All groups share one centre, and each spreads out both ways along 12 directions, with some noise.
In the rows, 128 means zero.
Some rows, each with its group after it:
[116 125 138 131 163 143 146 109 142 116 137 181 118 136 168 117 120 125]
H
[107 108 107 124 150 129 148 109 110  90 102 153 145 152 123 100  87 109]
Z
[135 156  97 115 118 104 135  51  70 103 134  74 147 146 116  88 151  98]
Z
[123 120  98 144 101 160  81 129 153  87  96 119  94 136 120  73 123  65]
G
[193 137 134 134 139 143 109 136  77  77 157  85  64 132  81  90 149  80]
G
[ 86 124 126  68 193 159 135 156 149 161 179 130 111  97 145 143  61 140]
B
[ 89 159 128 131 182 100 192 134 107 147 138 150  73 165 113 146 151 113]
K
[156 130 100 169 140 106 186 141 148 131 130 140 171 144 160  91 118 141]
Z
[ 99 159  95 168 148  83 181 131 115 119 122 153 149 150 134  87 133 144]
Z
[ 60 135 154 118 119 133  97 117 150 102 128 180  68 109 109 102 140  97]
H
[128 171 124 112 112 103  86  99 123 161 131 124 105 118 101  84 152 111]
G
[165 133  93 128 140 155  57 121 187 118 167 183  99 106 119 104 115 129]
D
[ 75 146 163 109 162 145 128 173 167 164 171 167  61 104 135 151 127 135]
B
[167 109  96 154 145 122 133 118 108  82 100 168 126 148 123  86 127 128]
K
[ 99 136  99 159 102 142 145 179 149 144 171 107 156  85 178 133 150 180]
Q
[128 105 197 140 132 157 144 188 118  86 155 106 116 128 116 132  85 112]
D
[135 111 108 110 150 113 164 133 134 138 139 116 171 118 122 122  75 140]
G
[108 125 130 135 152 123 157 172  77 167 121 141 128 150 126 133 109 159]
Z
[153 104 124 151 117 132 118 103 144  93 116 186 170 130 157 127 130 161]
H
[171 120 180 186  52 146  95 145 171  83 121 112 132 135 107 101 124  78]
G
[105 150 115 135 107 143  99 115 164  89 177 135 138 106 129  86 103 115]
B
[114 133 138 155 104 166  95 193 152 116 160 133  73  94 134 104 149 127]
K
[126 127 153 126 109 147  69 115 135 132  82 156  88 140 130 127 155 111]
B
[203 109 157 155  89 126 128 111 153 168 126 172 143 119 159 107 154 143]
H
[140 149 152 132 167 159 117 113 106 122 115 165 101 167 166  95 112 104]
Q
[ 77 163 168 140 108 181  94 131 116 142 154 138 112 134 177 144 141 140]
D
[ 88  91  98 153 114 144 169 143 139 125 128 169  86 160 107  99 115  67]
Q
[121 157 120 131  93 115 119 127 154 161 140  90 102  77 156 128 215 141]
D
[137 129 121 148  88 153 121 136 144 112 174  93 152  97 163 149 159 150]
G
[151 148 130 118 114 134  54  80 127 110 126 153 122 144  87  99 105  96]
D
[123 165 182 151  98 123  87  97 117 137  90 152 155 152 163 144 158 158]
Q
[137 123 182 195 124 106 167 155 150 102 117 207  99 175  96 131 132 108]
D
[ 59 117 116 120 146 129 110 160 167  68 143 139 116  85 114 121  93 136]
Q
[154 120 113 108 163 142 149 114 170 135 165 130 158 112 167 147  95 142]
K
[ 95  76  76 124 134 145 127 185 155 121 147 157  82  93 104 122 119 128]
Q
[221 107 102 157 151 145 156 141 180 121 147 131 172 123 194 124 115 153]
H
[140 148 203 155 131 118 155 155  68 137 158 142  94 153 111 160 163 145]
G
[ 98 142  85 109 175  83 169  99 112 140 145 161 156 110 147 135 143 183]
G
[135 129 109 155 139 116 161 193 147 166 164 142 149 101 149  97 107 176]
G
[131 133 114 133  92 155  86 102 172 101 145 108 172 102 167 102 112 126]
D
[135 145 102 121 187 115 169 132  74 138 155 147  65 128 132 126 183 148]
H
[ 87 157 117 147  95 171  67 166 164 199 162 165 114  97 167 121 143 173]
B
[192 149  86 104 159 102 135  71 135 116 178 125 142 113 104  81 114 120]
B
[124 108 106  71 182 127 168 142 106 176 146  99 140 114 128 152  82 150]
G
[102 104 147 135 115 133 141 169  93 131 152 153 116 112  99 118 115 151]
H
[153 121  87 135  93 142  73 164 119 143 131  98 136  96 117 123 146 163]
H
[125 123 130 148  80 147  36 140 143 166 112 202 144 144  91 149 102 159]
D
[133  98 126 134  89 174  83  62 170  71 117 154 129 124 181 126 160 100]
Z
[ 75 140  89 101 123 110 142 106 160 142 165 117 126  80 137 150 165 149]
Q
[129 130 198 115 176 164 137 150  88 154 140 154  93 164 144 161  94 131]
K
[182  90 153 137 110 123 116 151 145 110  87 136 120 132  92 132 121 113]
B
[ 74 150 153 166  66 157  68 164 167 119 132 144  92 106 140 127 168 130]
B
[167 140 100 140 158 120 154  81 125 135 119 157 138 151 177 108 151 132]
H
[ 53 166  99 121 186 108 159 157 144  91 120  92  80 149 103 132 117  90]
H
[100 163 142 138 114 134 110  85 126  79 151 123 123 130 136 107 145 112]
D
[167 117 134 119 128 165 109 137 131 112 151 113 124  97 158  75 111 120]
K
[103 136 150 109 134  99  77 149 146 139  86 137 189  89 132 169 114 222]
Q
[ 96 167  95 187  90 109 116 114 135  87 162 150 139 144 106  86 144 126]
D
[191  90 113 119 138 133 148 149 154 119 157 111 137  99 125 128 112 131]
Z
[105 122 102  68 158  94 150  68 102 114 158 132 139  95 103 106 115 128]
H
[101 172 161  98 166 167  55 122  89 101 179 142  88 111 126 133 113 150]
Z
[116 155 103 107 140 177  44  99 148 148 145 160  96 114 172 162 162 157]
K
[128 142 149 144 112 123 114 129  79 137 158 157 147 136 109 146 127 171]
B
[158 125 140 162 103  98 144 180  87 178 114 139 118 153  71 116 133 138]
B
[142 125 100  89 150 127 155 111 174 124 187  87 135  87 128 109  97 101]
Q
[120 147 161 198  51 158  80 120 114  50 137 115 135 149 128  94 149  97]
G
[132 146 133 101 177 121 139 124  75 129 152 114 169 109 159 169 117 206]
Q
[125 126 108 122  99 126  98 114  66 102 133  88 163 113 102 121 131 155]
D
[ 51 181 138 138 103 138 106 143 137 148 182 111  96 105 141 178 184 156]
K
[106 166 152 110 149 143 124 108 132 129 161 117 122 118 164 136 131 132]
Q
[180 127 101 118  89 142  63  99 162 158 113 118 160 105 143 110 131 136]
K
[110 103 133 101 109 119  77 114 143 130  89 167  98 110  90 159 151 142]
Z
[186 121  75 129 155 135 109 143 166 115 130 132 143  93 163  91 121 162]
Q
[ 85 131 140 120 151 112 117 124 168 145  98 206  79 150  97 128 118 103]
D
[143 121 162 191  77 155  82 120 113  69 118 176 140 142 154 137 163 156]
Z
[149 117  91 121 129 152  88 120 165 154 128 171 110  93 169 108 156 153]
H
[ 97 127 144 114 168 176  96 156  62 142 127 169  78 145 145 145 120 154]
Q
[106 149 120 139 112 132  73 117 134 135  78 149 111 143 131 137 162 125]
H
[135 157 166 135 144 133 139 175 119 160 184 117  81 114 120 120 134 131]
G
[119 100 161 152 121 120 148 189 150 114  97 146  89 130  91 111 121  95]
D
[136 145 140 173 107 160 106 137  93 153 102 155 134 167 172 112 146 141]
Q
[ 91 107 187 170  91 153 149 169 136  69 169 123 181 117 153 125  71 143]
K
[ 88 145 112 151 132 167  78 174  79  60 151 113  94 122 116 146 141 151]
H
[101 153 171 135 120 124 150 143  96 171 158 113 128 122 147 176 160 169]
Q
[150 143 114 163  88 117 103 121 151 163 109 165 145 121 158 113 177 168]
G
[ 75 161  86 122 136 146 104 117  66 123 151 109 126 132 128  96 116 133]
D
[ 94 149  84 113  85 105  84 109 166 173 128 126 159  96  91  99 115 135]
B
[129 142  95 113 181  89 178 146 114 164 148 134  87 136  99 167 162 145]
K
[ 94 130 174 138  67 123  95  96 145  74 161 129 138  96 113 179 180 148]
Z
[153 173  86 108 110 114  90  98 108 181 165  83 123 111 108 101 156 124]
D
[128 108 116 144 132 169 130 114 151  44 120 110 164 120 190 112 106 113]
B
[ 68 167 141 182  87 155 106 181 117 171 143 151  98 137 162 115 169 149]
B
[167 133 135 100 142 150  84 119  97  92 162  94  77 114  88 112 129  96]
G
[ 86 140  70 119 190 109 183  83 149 114 121 166 152 148 171 123 110 126]
K
[111 143 152 111 126 125 125 105  93  75 165  93 129 113 117 150 148 132]
B
[110 138 129 152 111 150 104 176 164 158 150 161 143 102 162 113 113 175]
G
[167 128 121 132 121 124  85  37 158  72 108 178 170 140 150 134 133 137]
K
[133 166 150  96 173 147 116 150 157 182 173 127  85 104 149 128 113 131]
Z
[130  98 113 111 161 140 121 156 132  94 158 148 116  85 119 157 116 171]
B
[ 60 174 155 135 149 146 106 144  85 130 141 144  42 160 112 140 158 105]
K
[161 108 131  89 146 164  63  85 139 116 106 161 118 129 138 121 104 117]
Z
[180 117 140  80 165 123 124  84 135  87 157 117 120  96 120 105 110 114]
K
[198 113  96 132 132 134 143 154  61 109 166  76 161 120 102  95  98 146]
H
[118 124 103 172 101  99 164 191 113 148 125 115 152 124 107 115 130 157]
Z
[134 192 107 146 141 110 147  75 114 139 139 120 124 149 174  87 176 114]
Z

New rows, each followed by its group:
[165 164  87 150 129 145 106  78 162 134 128 141 140 160 181  97 145 106]
K
[ 97 147 146 164 120 161 141 170 109  75 152  91  86 123 155  85 142  95]
D
[108 123 183 105 105 127  93 143 167 137 128 118 161 115  87 144  55 121]
Z
[ 38 173 135  89 139 113 112 113 141 142 109  96  98 143  95 123 110  74]
H
[120 128 133 130 127 153  93 147 115 102 143 139  87  93 138  97 154 134]
K
[ 58 126  94 101 156 163 105 101 147 109 131 148 148 104 194 143 115 158]
B
[152 145 114 179 100 149 182 135 162 161 174 111 150 133 203 104 159 118]
Q
[174 124  68 170 114 166  97 123 157  92 139 131 180 133 168  94  97 137]
K
[111 115 151 154 117  93 159 193 143 144 127 159 103 126  74 137 128 137]
B
[ 77 178 123 107 129 106 110 117 184 165 173 144 139  82 142  88 105 146]
G
[151 153 117 102 160 111 153 154 133 207 156  98  90 121 108 159 153 128]
K
[ 90 137 128 189 113 187  83 178 176  45 146 134 127 124 167 126 116 128]
H
[ 93 105 131  90 166 124 160 123 188  88 126 120 119 123 104 122  62  64]
G
[163 120 163  82 184 117 135 137  87 157 148 147 109 128  91 154  95 155]
G
[113 127 102 114 196 108 171 175  88  97 184 132  97 105  85  95  95 147]
G
[198 135  84 130 171 134 135  69 139  77 175 132 168 130 168 134 126 147]
K
[131 106  80 124  91 131 165 153 163 163 157  62 135  80 147 122 159 118]
Z
[ 96 135 163 138 136 136 176 132 107 171 154 171 106 141 166  92 129 119]
H
[203 109 143 146  94 137 145 155 133 147 194 117 128  86 130  79 131 131]
H
[125 117  81 135 178 138 143 130 126  97 129 154 143 156 132 116  83 127]
K
[130 121 112 127 133 151 107 119 161  72  98 120  87 105 159 117 175 101]
B
[121 163 122 165 141 113 170 165 111 143 181 136  72 130 126 119 184 131]
D
[ 84 110  42 122 113 105 156  95 135 124 103 102 211 118 146 115 112 141]
G
[ 89 144  88 118 181 133 129 145 111 144 138 155  96 163 111 170 110 134]
K
[170 129 108  96 155 127  84 140 134 151 106 127  98 111 109  95 117 126]
Q
[149 141  98 130 148 145 143 156 103 173 152 116  89 109 160 141 186 159]
G
[108 144  96 134 176 128 142 159 164 105 180 143  88 123 121 174 136 140]
K
[123  99 112 116 128 177 114 152 161 126 111 104  72 125 150 153 156  87]
G
[ 98 116 105 139 109 155  93 144 200 123 119 153 159 101 174 132 110 151]
H
[115 144 189 172  71 163  74 159 162 107 125 121 157 136 144 171 120 140]
H
[119 113 109 140 160 155 134 216 190 147 164 166  81 106 122  91  78 120]
B
[145 146 131 103 173 130 130 153 127 170 103  98  95 160 112 143 108 100]
H
[136  90 136 135 118 134 116 123  65 119 121 195 111 133 109  86 124 142]
H
[106 142 190 164  63 178 134 119 178 135 179 125 124 145 169 128 128  70]
Q
[ 91 166 109 123 116 105 103 122  79 127 140 102  87 134  71 136 171 124]
K
[141 123 101  80 193 141 126 128 129 153 171 163 146  86 165 142  95 197]
G
[103 164 167 123 140 136 143 144  80  99 147  68  51 127 116  97 163  71]
D
[100 123 131  96 145 109 103 143 122 158 128 176 129 104  96 132  96 176]
G
[ 88 158 121 126 129 110 104 147 115 150 108 118 131 111 133 128 143 166]
Q
[202 144 116 166 158 123 131 134 171 128 185 199 121 167  95  95  74 111]
D
[ 76 106  91  89 145 163  90  88 153 124  90 163 126 126 172 151 122 129]
G
[124 146 103 121 137 142  90 126 149 158 154 157 111 115 133  92 113 133]
B
[124 146 155 124 146 141 166 143 180 219 107 127 149 156 195 149 103 117]
H
[ 98 112 126 167  84 123 121 145 177  79 104 142 134 106 130 131 157 129]
B
[ 98 139 129 177 124 119 130 175 139 132 102 163  86 139 134 160 192 154]
H
[102 140 130 132 131 137 144 138 117  86 185 107 112 106 120  93 114 107]
H
[151 133  96  84 210 109 166 115 160 164 149 156  79 117 138 151 150 130]
K
[119 180 133 129 139  94 144  86 109  45 192  67 174  95 130 114 133 150]
Q
[151 166 148 125 126  68 170  78 165 189  82 116 135 166 126 125 157  84]
H
[136 161  70 145 120 139 129 107 177 106 179  95 156 108 166  99 132 122]
K
[ 86 162 135 150 110 179  49 178 137 131 158 148  45 113 126 153 175 140]
K
[176 122 156 147 121 107 124 191  97 182 119 154  99 132  80 117 131 157]
G
[101 141 103 101 124 115 109 151 130 166 156 113 107  89  87 123 126 138]
B
[169 112  95 121 135 166  74 138 100 122 111 133  54 115 121 141 189 126]
G
[179 155  93 113 172  78 166  89 100 175 174 153 141 139  90  88 106 138]
B
[ 96 118 105 120 144 117 149 167 153 158 132 132 133  98 135 140 120 160]
Q
[112 142  60  79 129 110  83 106 152 143 152 108 121  70  88  94 127 131]
B
[111 134 102 157 107 161 148 165 120 114 168  82  95 116 158  92 158 101]
Z
[149  96 123 141 106 139  73 132 146 101  94 191 118 120 107 108 130 136]
H
[226  80 127 126 134 114 135 113 120  80 116 139 155 105 108  87 112 130]
K
[125 145 200 158 141 149 104 186 104 148 138 199  95 154 114 107  95 148]
G
[147 134 101 190  97 134 170 150 159 116 153 133  80 143 136  62 170  64]
Q
[146 142 131 144 124 185  93 149 186 109 186 118 131  94 200 139 127 148]
H
[134 136 120 137  90 118 145  82 138 171  93 125  96 140 161 125 221  95]
Z
[136 152  95 117 189 145 139 112 107 114 179 132 128 150 146 174 116 154]
K
[ 86 130 112 146  87 140 146 110 138 168 163 157  80 133 149 148 211 113]
Q
[138 124  96  98  95 138  76  92 184 117 126  99 102  81 137 156 192 115]
G
[ 82 114  90  98 105 126 103  76 186 114 105 118 132  97 144 161 162 116]
G
[ 93 140 174 147 110 142 114 101  85 115 118 169 139 141 171 137 153 159]
K
[ 94 151  57 165 125 138 117 101 125 120 119 154 187 171 165 152 124 162]
K
[144 133 165 145 102 103 142  97  87  72 153 105 159 136  98 121 126 126]
K
[159 147 140 195 109 146 123 157  93 126 131 151 121 160 151  85 148 135]
G
[ 94 123 161  80 200 134 135 156 160 146 160 181  80 101 119 143  74 141]
G
[146 153 147 121 153 184  97 148 132 150 197 131  89 117 169 122 122 138]
B
[126 120 120 154 119 165 123 119  97  66 141 114 111 134 157 149 169 131]
G
[102 162 127 102 168 134 154 116 160 152 184 110 119 118 163 155 120 126]
K
[136 123 172  98 117 100 113  78 166  93 144 140 127  86 108 143 146 125]
K
[171 122 122 107 130 116 100  95 160 106 130 140 140 108 110 108 114 127]
G
[115 148 101 127 169 142 124 129  85 152 103 145 135 171 147  70  73 120]
Z
[118 114 164 179 100 175  84 170 111  69 123 155 136 150 130 126  97 139]
H
[157 111 111 146  83 106 102 145  93 145 121 132 164 122  77 122 117 165]
B
[ 59 119 113  83 118 145  96  69 126  93 129 102 172 114 136 167 102 131]
G
[103 146  68 108 127 128 117 129 183 176 124 106 139 115 142  95 112 108]
K
[143 129 132 130 136 135 127 114 135 134 121 162 110 139 139  91 130 107]
H
[155 130 138 122 102 124 125 120 137 140 151  93 129 108 127 160 165 138]
G
[178 122 108 123 152 128 132 145 176 158 149 164 100 101 145 139 147 152]
D
[213 121  92 139  94 137 103 115 161 147 127 110 164  95 165  76 145 136]
K
[125 112 169  54 144 109 134  87 135 144 128 104 154 123  85 176  74 110]
G
[150  52  95 105 140 137 115 152 157 105  42 142 129  80 155 121 142 148]
D
[140 158 144 112 111 117  85  54 115 149 142 145 159 132 133 143 141 149]
B
[171 166 102 174 110 104 139 135 116 157 135 125 121 134 137  54 164 125]
G
[120 123  76  80 163 135 124 102 188  85 154  92 120  70 143 114 116 112]
B
[189 145 113 115 172 134 136 110 127 172 171 162 128 136 145 102 106 143]
B
[169 131 127 148 100 138 117 155 149  99 174  88 115  96 111  69 122  98]
H
[150 133 154 156  83  85 126 170 138 183 119 135 107 132  60 115 147 124]
B
[101 160  99 100 145 103 118 108  81 186 137 144 121 140  94 100 113 138]
B
[134 113 150 128 104 192  60 131 168  98 110 124 104 137 140 103  90  69]
G
[175 152 127 131 155 114 157 134 122 142 156 110 100 133 121  77 124 100]
G
[127 117 134 138 108 116 168 178 130 170 131  94 139 108 142 138 148 152]
D
[ 90 138 178 101 157 161 106 104 115  81 170 153  95 101 154 145 132 136]
K
[191 130 192 121 107 140  61 126  90 110 152 137 112 119  84 152 134 149]
G
[184 134 131 133 124  97 137 140 128 181 131 139 109 127  95 118 153 129]
B
[145 110 195 111 160 143 144 122 111 102 174 167 129 108 157 183 128 179]
K
[113 166  94 106 136 147 103  97 106 102 189  82 144 113 128  93  94 116]
D
[138 148 102 141 139  96 143 150 119 174 134 138 131 122 115  74 120 143]
G
[139 119 120  77 163 107 109  75 131 115 130 158 155 108 110 134  89 153]
G
[ 70 112 124 134  86 160 115 154 141  82  82  51 132 117 141 108 125  80]
B
[112 137 138 117 114 122 144 153 202 154 167  93 142  88 140 155 118 134]
H
[150 101 116 111 167  94 141 167 117 132 129 172 124 106  71 123  98 174]
G
[ 92  95 105 123 133 113 176 104 147  99 136 152 179 132 127 136  84 128]
Q
[145  71 172 127  55 126  87 164 132  97 132 117 163  57  91 121 117 173]
K
[133 124 167 137 115 132  95 120 143  81 110 141 145 145 109 156 102 124]
H
[139 108 154 152 125 146 139 117 135 161  99 206 104 174 153 138 142 112]
Q
